There are 11 hidden switches. A switch that is on adds its own fixed numbers to the row, and there is some noise. The rows also spread widely along 12 directions, which tell nothing about the answers.
Known rows, each followed by its switches (1 for on, 0 for off):
[  8  -6  12  -6  15  -2  11  -6 -13  14   1  -8   8 -18  -4   1   4   1
   6 -22   1  11  12  -4  -8  11   1  20 -24  -6] | 1 0 0 0 0 1 1 0 1 1 0
[ -9  -2   3  12  15 -12   0 -19 -19   5  -7 -15   6  13 -19  -6  -7 -24
   4  -5   3   0   6   4   4 -17  -5  -2   0  -4] | 1 0 0 0 0 1 0 0 1 1 0
[ -5  13  -4  -6  22 -13  -8  24  -4  -4  18  -8  -2  18   4  -8 -11 -11
   9   2  14 -38   8 -10  -3 -11 -12  10  -2  13] | 1 1 1 1 0 0 1 1 1 1 1
[ -8 -11  -2  14  -9   5  12 -17  -6 -10 -10  -8  -1   5   9  -3  14  -2
  -6  -9 -20   7  16   2  14 -14  -9 -17 -12 -13] | 0 1 0 0 1 1 1 0 1 1 1
[-15   5   2  12  21  -1 -12  -3  -5  -1  -1 -16  -6  16  -1  -7  -3   1
  10   0  10 -21   2   3 -16   4 -19  10  14 -14] | 0 0 0 0 0 1 0 1 1 0 0
[-15  -5   2  10   7   6   0  -4  -4  -5  -9 -12   0   3  11  -7  11   0
  -4  -6  -5 -13  10   9  -9  -8 -10  -6  -2  -4] | 1 0 0 0 0 1 1 0 1 1 1
[  3  -1  -7  -5   9 -23   5   6  -5   9 -11   4  21  -2   5  10 -16 -27
   8  -3  21   8  14 -21  -1 -11   7   5  -8  24] | 0 0 1 0 0 0 0 0 1 1 0
[ -5   0  -4 -14  -3  -4 -10 -10   2 -10  -1 -19  15 -19  13 -10   5 -11
   0 -14 -12   2   3   7 -20  -1  11  16  -3  -4] | 1 0 1 0 0 0 1 0 1 1 0
[  5  -2   2  -1  18   7  20  21   8  16  24  -5  -6   2  10 -11   4  -5
  -5 -10   0 -13  14   0   4 -12 -10  13 -16   3] | 1 0 0 0 1 1 1 1 1 1 0
[ -2  -2   2  -3   0  -6   9 -11   7  -9 -15 -10  12  -2   0  10  -9  -8
  12  -9   8   9  -4 -17   0  -1  -6   4 -20  -5] | 1 1 0 0 0 1 1 0 1 1 1
[-11  -6  -2  -6  -3 -10 -13  -2   7 -18   6  -7  -3  10  10  -2   0  -2
   6  -9   8 -21 -15 -20 -10   1  -1   7   4  -6] | 0 1 1 0 1 0 1 0 1 1 0
[  1  -7 -10   5  12 -13  19  16   7  -2  32   6  -7  11   5  -3 -12 -18
  20  -4  14  -6  -5 -24   2  -6  -4  12  13  -7] | 1 1 1 1 0 0 0 0 1 0 0
[  1 -11  16  -7  -6  -7  12  -5  -6   2 -13  12   8   1  15   0   5   9
  13 -11   2   2 -14  -6  -6  -2  -3   3  -7  -2] | 1 0 0 0 1 1 1 1 0 0 0
[ -1 -14  -3  -7  10  -6 -10  -3  -2  19  -2   3 -11 -11   9  -3  10 -17
  -2 -15 -14   7  22  -9  -6 -13  12  11   0  -7] | 0 0 1 0 0 0 0 0 0 1 0
[-21   2  -9   8  -6  -9   7   7   8 -11   9 -10  16  13  16 -18  -5 -26
   3  10  10  -9 -23  14 -23 -20   6  -2  35   4] | 1 0 0 1 0 0 0 0 0 1 0
[ -5   7  -1  -2   4  -8  -1 -11 -10  -1  -7 -14  16   0  14  -5  -6  -5
  27   1  -5   7   3  10 -13   1   0  15   8  -9] | 0 0 0 0 0 0 1 1 1 1 1
[ -3 -16 -12   3   6  -5  -1   3  -4  -3   3   6 -11  -6  23  -1   8   1
   6 -11 -13  -6  34 -14   1  -9  -1  -5   0  -7] | 1 0 1 0 0 0 1 1 0 1 0
[-14  -6   1  -3   6  16 -26 -14  24 -11 -26 -17 -16   1  -1   9  11   6
 -19 -13   0 -19  17 -10 -11  -3 -16  -4 -11 -21] | 0 0 1 0 0 0 1 0 0 0 0
[  0  -4   7  -7   3  12  11  -1  20  18 -21  -2  -1  -6   5   8   4  -7
   4 -12  -3  15  11  -2   0 -20  -7   3 -26  -9] | 1 0 0 1 0 1 0 1 1 1 0
[ 11  -2  -6 -11  14 -26   9  12  -1  17  14  11   1  -1   4   0 -13 -22
   0 -10   6   3   9 -26   6 -11  10  16  -9  16] | 0 0 0 0 1 1 0 0 0 0 0
[ -6  -3  -2   1   3   3   4  -3  -4  -6   3  -9   0  -8  11   0  10   3
  13 -11  -9  -2  15  -1 -11   1  -8   6  -5 -17] | 1 1 1 1 0 1 0 0 1 1 0
[-13  -6   0  -2   3  -1   2   2  16 -13  -5 -11   3   0  -1  -4   2 -10
 -11 -13   8  -8  -6  -4  -3  -8  -7  -2 -17  -2] | 1 0 1 1 0 1 1 0 1 1 1
[ -6  -3  14 -10  -1  12  -4   9  15  12 -22   4  -1  17  16   7  13  -3
   1  -1   1 -19   4   3  -1 -26 -13  -3 -14   7] | 0 0 1 0 0 0 1 0 1 1 0
[  2   3  -9 -26   1 -21 -21   7  -3 -11  14  -2   3  -7  21  -7   1  -8
   6 -11 -19 -23  10 -10  -7 -12  14  14  -7  12] | 1 0 1 0 0 0 1 0 1 1 0
[-16 -19  -1   7  -7 -16 -10 -23  -6 -10 -23   1  -1   3   0   3   1 -10
   9  -9   1  10 -12 -12 -11 -12  12 -11  10 -16] | 1 0 0 1 0 0 0 0 0 1 0
[ -3  -6 -10   2  -4   1  11  -4  11  -4  -3 -10   5 -10  16  -1   1  -8
  -1 -10  -3  10   7 -12  -5  -6   0   2  -9  -6] | 1 1 0 0 1 1 1 1 1 1 0
[ -5  -5  -9   0   6 -11  -3  12   1  -1  15   1  -5  11  17  -8   0  -6
   1  -4  -6 -18  10  -8   4 -13   0   4   3   6] | 0 0 0 0 0 0 1 1 1 1 0
[ -7  -7   8   3  13  -9  -1  -2 -16   0 -10  -5   9   1   4  -2   0  -8
   9  -9  14  -8   3  -5 -12   0  -2   3   0   4] | 1 0 1 0 0 0 1 0 1 1 1

New rows. What belongs after each?
[  5   4  -8   8  10  -4  19  -5  -5   4  -1  -8  11   2   4   3  -9 -13
  17   0  -5   9  26   1   5 -12 -11   2  -4  -5] | 1 0 0 0 0 1 0 0 1 0 0
[ -6   7  -5  -1  11  -9  -1   5  -5   6  -5   1   3   6  16  -2   0  -8
  23   2  -5  -4  13   5  -9 -10  -7   9   5  -3] | 0 0 1 1 0 1 0 0 1 0 1
[  0  -6  -2  14  15  -2   7 -16 -12   5   1 -16  -1   4 -14   5  -5  -8
   7 -10   7   8  21 -13   6   4 -10   6  -5 -17] | 0 1 0 0 0 0 1 0 1 1 0
[ -5  -3   2   5   6   1   8  -3   4   3 -12  -8   3  -5   6  -2   1  -2
   6 -10   9   9  -1  -3 -18  -2  -5   4  -3 -11] | 1 0 0 1 1 1 0 1 1 0 0
[ -3 -15   0  15   8   2  16  -7  -5   7  -6  -6   1  -3   0  -1   0 -12
   2 -10   3  12  15  -4   2  -7  -3  -4  -2  -9] | 1 0 0 0 0 0 0 1 1 1 0
[  0  -1  11 -12 -16  -8   1 -11   2  -6 -21  -1  16  -1  12  -1   1  -8
   1  -9  -6   1 -18  -6  -6 -15   2   0 -14   7] | 1 1 0 0 1 1 0 1 1 0 0
[  5  -1   1  -4  -1  -9   6  -2 -19  -7   5  -5  13  -5  13  -4   5   7
   7 -11 -14  -2  21   4   4   3  -1   4 -13   2] | 0 0 0 0 0 0 1 1 1 1 0
[ -5  -3   8   6  16   3   8   3 -14  18  -3   1  -9   6   8  -8  11  -1
  16  -7 -11  -3  17  11  -2 -15 -10   1  -4 -10] | 1 0 0 1 0 1 0 1 1 1 1
[  5   4 -11 -13  12 -15 -10   7  13  -1   2 -10   1  -9   8   1 -12  -9
  -7 -12   6  -4  13 -25  -7   0   6  17 -13   7] | 0 0 0 0 1 0 1 1 1 0 0
[ -4 -21   7   6  21 -17  -6   3 -13   0   2  11 -20  15  -9   0  -2  -8
   4 -16  12 -20   8 -28  14  -9  -7  -5  -9   0] | 1 0 1 0 0 0 0 1 1 1 1
[ -9   5  -3  -7   8 -12 -16 -10  -6 -11   8 -24   6  -7  -4 -18  -1 -13
 -10 -12 -11 -13   1   6 -11  -3   4  12  -5  -1] | 1 0 0 0 0 1 0 1 1 1 0
[ -3 -21   1  15   6  -6  26   1 -11   2   9   9  -3   4   2   4   2  -9
   6 -12  10   3  11 -18  10  -4  -9  -6  -3  -5] | 1 1 1 0 0 1 0 0 0 1 0
[  3  -8  -9   0  18 -31  -2  -1 -20  -3  24  -2  -2  -3  -6  -1 -13 -10
  13 -15   8   0  10 -26   2  12  11  18   1  -2] | 0 0 0 0 0 0 0 0 1 1 0
[-6  5 -5 -1  7 -3  8  9 13  2  8 -7  8  7 16 -3 -7 -4 12  1 10 -6  0  1
 -9 -1 -9 14  5 -2] | 0 0 0 0 0 1 1 1 0 1 0
[-24   9  -4   1  10   0 -20  -8   5 -22  -2 -30   0   7  -2 -13  -3  -6
   2  -4   7 -24 -10   4 -21   1 -13   8   4 -15] | 1 1 1 1 0 1 1 1 1 1 1
[ -6 -16   3  14   3  -3  11 -11 -12 -17  -3 -12   5  -4  -8 -14   7 -15
 -24 -17   1  -2   9  -1   5  -6  -3 -15  -5  -2] | 1 0 1 0 1 0 0 0 1 0 1
[-18  -3 -21  11   2 -12   5   2   7 -11   9 -13  15   1  18 -13 -10 -22
   6   2  11   1  -3   0 -12  -4   0   7  18   2] | 0 0 1 0 0 1 1 1 1 1 0
[  4 -10  18  -7   7   8   4  -8   4  10  -7   1  -8   5  -3   2   9   1
   7 -17  -8  -4  -1  -1   8  -5 -13  12 -18 -18] | 0 0 1 0 0 0 1 0 1 0 1
[-13  -4  -5   7   1  -5  -8  -8  -2 -26  11 -18  -2  12  -5  -9   0 -13
  -5  -6  -3 -25   3  -5   2  -9  -9  -6   4  -6] | 1 1 1 0 0 0 0 0 1 1 0
[-13 -12  10   7  13  -2  -1   4  -8  -5   7  -6  -6   2   6  -8   7  12
   3 -15  15 -21  -9  -6 -17  14 -10   8   0  -6] | 1 0 0 0 0 1 1 1 1 1 0
[ -6  -1   7   2  18   2  -3   4 -16  14  -1   2  -7   8  16  -7  11  -4
  22   0  -8 -18  22  11 -12 -14  -9   5  14  -7] | 1 0 1 0 0 0 0 0 0 1 1
[ -6  -7   4  10   9  -5  20  -8  -4  -4  -1 -14  14  -6 -12  -3  -8 -13
  -3 -12  21  14   1  -3  -6   6  -1   2  -4  -7] | 1 0 0 1 0 0 1 0 0 1 1
[ -8 -10  11  -2   6 -11  -4   1 -16 -10  -1  -6  10  -3  -6  -8   9  -6
 -23 -20   6 -22   5  -4   0  -2  -3  -3 -22  17] | 1 0 1 0 0 1 1 0 1 1 0
[ -2  -5 -11   6   4   5  10  -1  11   2  10 -14  -4 -10  14 -12   6 -15
 -13  -9 -12   9  13  -5  -6  -6   3  10   3 -11] | 0 1 0 0 1 0 1 0 1 0 1
[-14 -11  13   5  -1  -2   2  -9  -1 -14  -2  -8   6   5   0 -18   6 -12
 -10  -9   8 -13 -25   7 -15  -3  -2  -2  14  -6] | 1 0 1 0 1 0 0 0 0 0 1
[ -1  -3   6  -6   6   8  -4  -3  13   7  -8  -9  -9  -3   5   3   9   1
  -8 -11  -4  -5  17  -4  -6  -6  -4   5 -12 -11] | 0 0 0 0 1 0 0 0 0 1 0
[  0  -9  15   4  16  -9   2  -7 -34   7   5  -8   2 -11  -7 -12  11   0
  -6 -23  -7  -5  18   6  -2   5  -2   6 -17   1] | 1 0 0 0 0 1 0 1 1 1 0
[ 14 -15   0  -5   7 -10  17  -7   3   0  13   6  -9 -10   6   6  -8   7
  30 -20   0  16   0 -28   4  12   2  19  -7 -27] | 1 0 0 0 1 0 0 1 1 0 0
[-4 -4  9 -6  2 -3  2 -4 -1 10 -5  0  2  3  7  1  6 -9  9 -9  4  0 -2 -6
 -9 -5 -4 10 -3 -5] | 0 1 1 0 1 1 0 0 0 1 0
[ -3  -4   5   3  -1   1  16  -1  -4  -2 -23  -1  15 -20  18   5   8   7
   6 -12   3  16  12   0 -19   7  -2  -2 -14  -3] | 1 0 0 1 0 1 0 0 1 0 1
[ -3   4  -5 -12  10  -8 -11  12  10   3  -1  -5   1  -4  17 -11  -1 -16
  -8  -4   1 -13  10  -5 -14 -10   3  11   3   9] | 0 0 1 0 1 0 0 1 0 0 1
[ -8 -10   3  16  12   6  22  -2  -9  13   4  -2   0   3  10 -11   8  -7
  22  -4   4   9   0  10 -14  -5 -10   6  19 -22] | 1 0 1 1 1 1 0 0 1 0 0
[  9   2   5 -10   9  -2  12  19  -9  23   8  11   0   8  28 -10  10 -12
  17   0 -21  -8  26  12   8 -27  -3   8  -6  12] | 0 0 1 0 1 0 0 1 1 1 1
[ -2   8  -6 -16  12   7 -18  -5  21  -9   7 -28  -7 -21   4  -5   1   2
  -8 -16 -11 -11  21  -3 -20   8   0  21 -13 -19] | 1 0 0 0 0 0 0 1 0 1 0
[-10   1  -2  -4  -2  -8 -15   1  -2  -7 -12  -8   4   1  11  -2   8  -6
 -20  -8  -6 -19   9  -8  -8 -10  -2  -3 -11  13] | 0 1 0 0 0 1 1 0 1 0 0
[-11   8 -14  -5   0  -7  -5   4  20  -5  -7  -7  11   3  23  -1 -10 -15
   8   8   6  -5  -5  -4 -22 -14   1   8  16   3] | 1 0 0 0 0 1 1 0 0 0 0
[ -8  -3   9   3  13 -12 -11  -1 -17   0   0  -7  -3  18  -7 -15   6 -14
 -21  -8  -3 -29   1   1   2 -23  -4  -6  -5  13] | 1 0 0 0 1 1 1 0 1 0 0
[-13 -14 -13  16  -4  -6   4  -9  -1 -23  -3 -15   6  -4   0  -3  -1 -20
 -15  -9   7  -2  12 -14  -1  -7  -2 -15   2  -1] | 1 1 1 0 0 0 0 0 1 1 0
[-11 -18  -8  16   4 -13  23  12   0  -5   6  12   0   0  13   5  -4  -2
   6  -8  24   4   3 -23  -7   3  -1  -8   6   1] | 1 0 0 1 0 1 0 0 0 1 0
[ -1  -4   8  -5  -9  17   4  -5  16  -5  -6  -7  -6  -3  14  -4  14   4
  -8 -10 -18  -9   6   4  -3 -11 -10  -1  -8 -15] | 1 1 0 0 0 0 0 1 0 0 0
